All groups share one centre, and each spreads out both ways along 10 directions, with some noise.
In the rows, zero is written as 128.
Some rows, each with its group after it:
[131 138 101 157 138 125 137 137 130 108 155 122 125  99 126]	(2)
[172 100  86 173  89  94 159 140 135 143 122 124 123 154 126]	(3)
[135 128 122 132 135 110 103 143  93 117 152 114 123 149 135]	(1)
[172 141  90 119  96 136 168 130 135  90 109  81 128 168 168]	(2)
[121 128 116 150  60 127 172 121 153 133 210  96 150 167 158]	(2)
[114 128 113 121 140 111 175 127 150 151 167 155 147 150 109]	(2)
[ 99 158 102 119 135 110 140 131 142 119 130 125 123 145 136]	(4)
[107  85 150 141 230 134 120 123  82 115  48 129  93 131 140]	(3)
[187 198  85 116 174  93  97 135  93  90  97 170 127 184 117]	(3)
[123 144 150 171 124 160 194 101 179 153  91 106 103 169 130]	(4)
[177 159  73  71 114 149 153 132  88 115  82  79 127 119 173]	(0)
[136 140 131 115 153 124 135 130 128 112 102 145 126 122 118]	(2)
[148 105 150 103 177 115 214 110 138 113 169 151 146 165 136]	(4)
[150 125 155 143 155 123 113 139 103  86  86 120 107 158 130]	(0)
[185 153 141 117 199  66  63 168  80  46 116  78  43 122 108]	(0)
[143 118 130 120  94 105 125 133 135 113  88 148 135  98 126]	(3)
[165 162 130 124 102 131 178 126 107 146 129  91 111 148 146]	(1)
[142  84  76 162 175 173 184 131 149  57  80 115 140  79 152]	(3)
[131 171 138 128 130 155 133 130  53 166 156  48  95 195 168]	(3)
[119 133 114 135 152 153 144 144 128 120 118 124 137 159 116]	(4)
[104 123 163 186 152 103 116 141 128 111 167 157 118  96  93]	(2)
[ 99 164  90 100 164 136 179 153 145 134 135 134 138 125  96]	(0)
[102 119  82 136 103 189 133 131  92 151 121 107 173 161 173]	(0)
[122 163  89 134  99 137 101 163 105 117  89 114 131 119 123]	(4)
[102 141 101 142 171 102 176 115 156 108 103 137 110 120 140]	(0)
[136 119 183 146  93 117 106 149  83 150  64 122 101 104 111]	(3)
[158 120  82 140 105 152 107 147  76 124 115  83 129 116 158]	(0)
[148  97 159 148  88 111 165 138 161  85 107 132 136 142 124]	(1)
[135 141 118 148 120 150 172 146 132 111  94 115 137 163 123]	(1)
[182 196  67 143 104  99 127  90 107 143 137 174 142  78 162]	(1)
[143 160 154  98 108 133 185 140 158 135 127 131 134 136  93]	(0)
[152 175 111 130 113 149 138 142  99 112 125 121 148 163 135]	(1)
[133 140 139 131 173 151 121 129 102 118  62 142 112  69 120]	(1)
[153 129 105 117 100 150 179 128 121 132 103 128 155 134 146]	(4)
[156 139 171 104  98 107 207 117 113 142 104 129 134 197 149]	(2)
[128 108 141 132 147 112 122 123 105 135  95 131 110 139 137]	(3)
[163 123  96 165 108 121 159 152 103 148 145 115 131 160 118]	(4)
[134 176 148 103 165 156 149 117  94 121 131 117 127 155 145]	(3)
[155 111 175 131 155 106 140 153 107  85 160 172 145 109  87]	(4)
[149 152  85  97 159 140 160 134 115  94  88 121 134 128 145]	(2)
[164 119 102 119 173  99 152 169 116  90 153 122 127 201  97]	(0)
[164 134 129 116  87 108 171 121 144  96 124 135 146 142 150]	(1)
[150 150 120 169 150 110 143 158  83 137 144 158 124  92  88]	(0)
[150  83  75 150 132 210 116 163 105 142 153 126 187 172 105]	(4)
[ 84  94 145 146  95 149 129 158 165 127 171 168 182 113  78]	(3)
[154 128 121 125  94  98 138 145 138  95  78 138 124  89 120]	(3)
[162 169 159 112  78 106 185 148 113 106 104 128 129 115 124]	(4)
[113 121 123 145 204 111 124 136 128 121  93 183 118  88  85]	(2)
[151 140 125  90 113 162 198 134 112 147  93 157 174 130 123]	(2)
[115 151 127 139 186 107 150 137 122 106 120 153 120 136 111]	(0)
[134 179 108 146 142  89 124 124 130 108 167 145 121 140 126]	(1)
[104 131 140 127 118 130 214 113 157 156 157 125 143 178 139]	(4)
[115 130 110 192 149 132 108 173 104 125 192  97 118 186  96]	(3)
[127 155 137 126 168 132  91 148 113  70 122 125 117  96 114]	(2)
[134  83  64 168 188 177 163 140 118 147 104 125 147 192 121]	(4)
[120 129 129  86 139 111 173 112 140 133 148 103 114 131 152]	(1)
[123 200 113 113 134 156 227 119 160 151 129  99 118 159 131]	(1)
[140 145  72  62 119 144 107 156 118 104 148  69 124  96 136]	(0)
[ 73  47  72 222 105 207 169 169 138 107 134 148 216 135 122]	(2)
[113  50 145 131 130  69 138 124 163  78 110 106  98 126 152]	(1)

New rows. What belongs after each?
[ 92 162 133  86 148 160 151 134 154 118  97 168 155  57  99]	(0)
[116  98 112 177  98  96  12 172 134 101 136 169 143 117  76]	(3)
[144 150 102 144 137  87 129 127 131 119 135 123 102 132 130]	(4)
[157 119 118 137  71  87  85 149 128 146  95 191 156 141  91]	(3)
[144 151 100 122 108 137 154 147 115 142 133  68 108 167 137]	(0)
[175 123 129 106  78 148  94 159  78 124 202 101 161 164 129]	(0)
[113 184 129  85  34  90 134 120 156 130 190 125 147 104 148]	(4)
[122 151 155 100 102 176 153 135 131 126 141 121 161 138 125]	(1)
[144 154 124 118 139 138 145 136 103 123 106 134 136 151 128]	(3)
[154 171 193 129 138  76 162  96 141  96 121 166 103 105 134]	(0)
[106 135 118 126 145 132 157 127 103 121 125 125 138 145 156]	(2)
[175 161 131 134 142 108 147 122 134 115 178  89  92 177 131]	(4)
[142 132 120 145 108 134 154 134 114 117 129  75 106 123 156]	(3)
[155 111  71 130 116 116 193 146 134 115  84 104 126 140 145]	(3)
[123 140  97 105 114 149 131 167 129 135 160  91 133 126 103]	(0)
[142 170 161  97 179 135 196 147  88 116  57 130 113 141 114]	(3)
[163 145 108 110 130 100  75 130  37 145 169  88 107 140 170]	(1)
[154 136  78  98 111 176 136 131 135 138  95 134 158  94 124]	(2)
[ 82  85 115 154 129 142 168 130 178 153 141 159 155 110 100]	(1)
[116 172 118 140 133 184 184 138 144 157 135 159 168 130  90]	(1)
[ 35 137  81 100 191 202 205 141 180 142 103 111 152 163 112]	(1)
[144 131  85 103 102 138 175 119 153 120  92 113 133  79 153]	(0)
[ 97 131 200 152 118 145 161 109 155 144 158 127 126 145 122]	(4)
[119 148 139 125  99 123 169 145 147 123 180 109 134 137 114]	(3)
[113 137 125 103 127 125 152 103 124 165 142  80  96 106 164]	(1)
[151 181 165 113 121 120 177 146 124 116 124 147 135 128  95]	(3)
[146 170 153  88 102 112 189 137 133 130 115 150 142 137 109]	(3)
[136 191 117  80 160 160 130 157  40  73  93  62 120 179 178]	(2)
[168 148 131 176 128  81 151 116 121 143 129 136  86  95 124]	(1)
[144 128 127 132 136 162 191 130  94 138 105 201 202 168 126]	(0)
[133 159  98  95 181 137 185 156  76 141  78 114 127 210 127]	(3)
[113 150 134 121 113 162 133 127 120 121 175  92 138 133 151]	(3)
[155 165 105 149  89 108 113 158 113 113 154 103 119 151 120]	(3)
[127 131 111 122  77 163 108 129 120 137 143  76 138 169 163]	(2)
[ 93 151  94 160 128 110 126 165  89 140  81 111 109 143 127]	(4)
[116 162 187 117 116 153 182 146  94 158 143 108 127 150 110]	(3)
[125 128 144 153 131 109 116 136 129 101 128 127 113 125 122]	(1)
[ 64 114 104 126 142 144  98 141 164 123 179 169 177 127 100]	(4)
[196 119 182 105 100 152 129 132  91  94 101 156 169 159 128]	(0)
[126 140  87 143 131 125 174 175 110 125 140  77 115 182 119]	(3)
[100 113 114 156 130 128 183 134 175 131 126 122 128 163 115]	(0)
[ 87 103 157 178 169 119 163 156 192 105 108 156 114 146  55]	(0)
[157 143 107 111 129 111 121 158 111 111 168 103 118 118 114]	(0)
[165 172 113 139 120 182 195 159 104 116 110 118 155 142 112]	(3)
[122 163  67 139 112 126 117 169 125 122 110 115 132 147 110]	(4)
[122 148 132  94 153 119 154 120 144  96 134 158 144  98 126]	(2)
[115 174 153 102 101 115 154 168 140 120 165 144 151 147  79]	(3)
[142 165 108 145 107 129 181 171 136 108 171 108 137 152  95]	(3)
[ 79 122  61 158 164 126 100 146 120  99 101  85 108 178 158]	(1)
[132  78 115 158  84  98 105 135 143  73 113 133 144 144 155]	(1)
[140 123 138  65 171  89 156 120 109 116 141 105 102 131 152]	(1)
[131 227  70 114 130  41 108 140 134  78  58 109  61 100 142]	(4)
[141  60 119 148  59 139 137 128 149 100  77 150 173 107 153]	(1)
[110 196 167  90 138 134 164 143 127 107 178 122 136 143 109]	(3)
[137 136 115 146 115 137 157 150 130 139 124 128 131  99  99]	(0)
[ 99 126 107 123  93 150 143 125 127 168 176 112 158 166 146]	(2)
[133 121 152 169  83 122 154 138 117 156 169  85 106 140 127]	(3)
[184 175 154 132 136 152 158 155  91  81  62 125 129 150 114]	(1)
[137 115 153 169 109 116 138 130 141  85 124 127 124 125 133]	(2)
[107  88 125 190 137 162 145 143 124 104 157  57 101 102 147]	(3)
[169 136 147 131 152 125 207 150 123 121 104 129 119 154  94]	(1)
[114  96 130  89 150 169 152 171 115  77  96 116 166 190 122]	(1)
[115 155 173 150 158  76 141 100 149  92 139 147  97 130 139]	(0)
[141 156 110 138  96 136 142 184  66 156  97  75 111 180 114]	(3)
[167 152 168 108 148 121 170 128 123  96  78 167 135 128 108]	(0)
[110  95 127 110 190 147 145 172  97 125 134 137 150 160  86]	(1)
[166 125  66 116 145 109 149 164 110 107 152  94 118 145 123]	(0)
[ 82  76 123 131 152 113 172 170 155  89  98 109 114  96 106]	(3)
[ 99 180 159 155 105 192 172 129 167 126  89 100 121 126 114]	(1)
[161 180 120  99 148 131 204 148 117 114  93 157 148 162 102]	(3)
[113 119  98 138 147 137 120 126 130 124 114 127 128 129 139]	(2)
[127 150 118 157 154  95 150 140 108 135 168 114 102 147 122]	(2)
